Each new row is followed by its nearest point in the smallest flat space through zero that holds the last named rows.

Q837, 3 rows:
[[ 4.09  0.59 -0.14  0.12  1.82  0.63]
 [-1.08 -0.53 -4.66  1.64  0.57  2.15]
 [ 0.05 -0.15 -2.63 -0.26  2.05 -0.62]]
New rows:
[-1.18  1.50 -0.87 -1.58  2.01  1.04]
[-0.31 -0.12 -1.29 -0.27  1.02 -0.56]
[-0.29 -2.88  0.15  0.59 -2.00  1.31]
[-0.87 -0.16  0.19  0.94 -1.65  1.43]
[ 1.28  0.61 -0.97 -2.77 -3.49  3.35]
[ 0.61  0.06  0.40  1.32 -1.57  2.22]
[-1.42  0.81  1.67  0.68 -6.26 -2.01]
[-2.73 -0.20  3.28  0.18 -3.61  0.25]
[-0.17  1.04  1.00 -0.11  2.84  5.19]
[ 1.70  0.16 -0.69  1.20 -0.22  2.06]

Q428:
[[-0.94  0.33  2.29 -3.76  0.50  1.05]
 [-2.44 -3.04 -2.75  2.95  0.04  1.31]
 [ 1.71  3.51  4.15 -0.58  0.32 -0.57]]
New rows:
[ 0.72 -0.02 -0.23  2.08 -4.12 -0.30]
[ 0.87  0.27 -0.90  2.03 -0.29 -0.78]
[-0.70  3.08 -0.63 -0.63  0.31  0.45]
[ 0.44  0.75  0.83 -0.44  0.04 -0.18]
[ 2.98  0.35 -0.52  2.28  0.73  0.01]
[ 1.51  0.95 -0.51  2.23 -0.34 -1.17]

Q105, 3 rows:
[[-0.79  1.68  3.77  2.65 -1.70 -0.62]
 [ 1.59  1.63  2.68  0.21  0.19 -3.01]
 [ 5.50  0.83 -5.18  0.15 -5.60  0.74]]
New rows:
[ 0.67 -4.20 -1.65  0.44  1.00 -1.28]
[ 0.21 -0.86 -1.63 -1.39  1.17  0.18]
[1.71 5.00 1.77 1.39 2.41 3.02]
[-0.18  0.75  1.69  0.94 -0.48 -0.56]
[-3.90 -0.16 -2.07 -2.78 -3.77  0.69]
[-1.03 -0.92 -1.83  0.40 -0.98  2.41]

Q655, 3 rows:
[[-0.79 -0.46 -6.51  0.68 -2.54  0.87]
 [-0.28  4.12 -2.35 -1.98 -1.92  0.43]
 [-3.37 -3.68 -4.44 -0.22 -0.58  3.77]]
New rows:
[-2.22 -1.80 -1.29  0.34  1.60 -1.72]
[-0.37 -1.94 -0.64  0.80  0.23  0.37]
[-4.23 -2.51 -2.70 -0.24 -1.59  0.38]
[-2.04 -2.23 -3.12 -0.06 -0.54  2.29]
[ 0.13  0.42 -0.02 -0.43 -0.63 -1.61]
[ 0.66  0.79 -0.06  0.17 -0.30 -0.74]
[ 0.43  0.35  1.69 -3.60  1.97  0.85]
[-0.95  1.04  2.45 -1.78  0.91  1.13]
[-0.14 -4.85  1.12 -0.83 -1.80  1.39]
[-1.20 -3.39  0.19  0.70  1.03  1.29]

Q589, 3 rows:
[[ 2.70 -3.40 -0.67 -1.97 -0.44  0.30]
 [-0.27 -2.66  0.35  1.04  2.48  1.20]
 [-3.69 -1.54 -0.03  0.95 -1.29 -4.23]]
New rows:
[-2.29  0.66  1.30  0.95 -0.42  0.56]
[-1.66  1.01  0.37  1.18  0.49 -0.34]
[-4.89  0.85  0.67  0.65 -1.20 -0.17]
[-3.24  1.31  0.43  1.69 -0.10 -1.87]
[-0.60 -0.05  0.64  2.84  5.12 -1.13]
[-2.23 -0.79  0.86  2.57  3.15  1.10]
[ 4.65 -0.82 -1.46  0.47  0.13 -0.70]
[ 2.60 -1.18 -0.48 -1.67 -0.50  0.92]
[ 2.07 -1.83 -1.44 -0.50  2.62  1.42]
[ 1.86 -2.18 -0.02 -0.35  1.65  2.05]

Q283 (3 x 6):
[[ 0.12  0.64  0.56  1.51  0.27 -0.23]
 [-2.42  3.02 -4.03 -0.92 -2.48 -0.48]
 [-1.76 -5.01 -2.11  1.74  1.95 -3.13]]
New rows:
[ 2.28  1.37  1.23 -1.62  1.15  3.40]
[ 1.89  1.13  2.39 -1.84 -0.33  2.17]
[-0.02  0.94 -1.91  2.81  0.62 -0.60]
[-0.98  0.91 -0.87  2.52  0.06 -1.22]
[ 2.15 -0.44 -2.97  1.63  1.19  1.30]
[-0.33 -0.27 -0.32  0.67  0.20 -0.51]
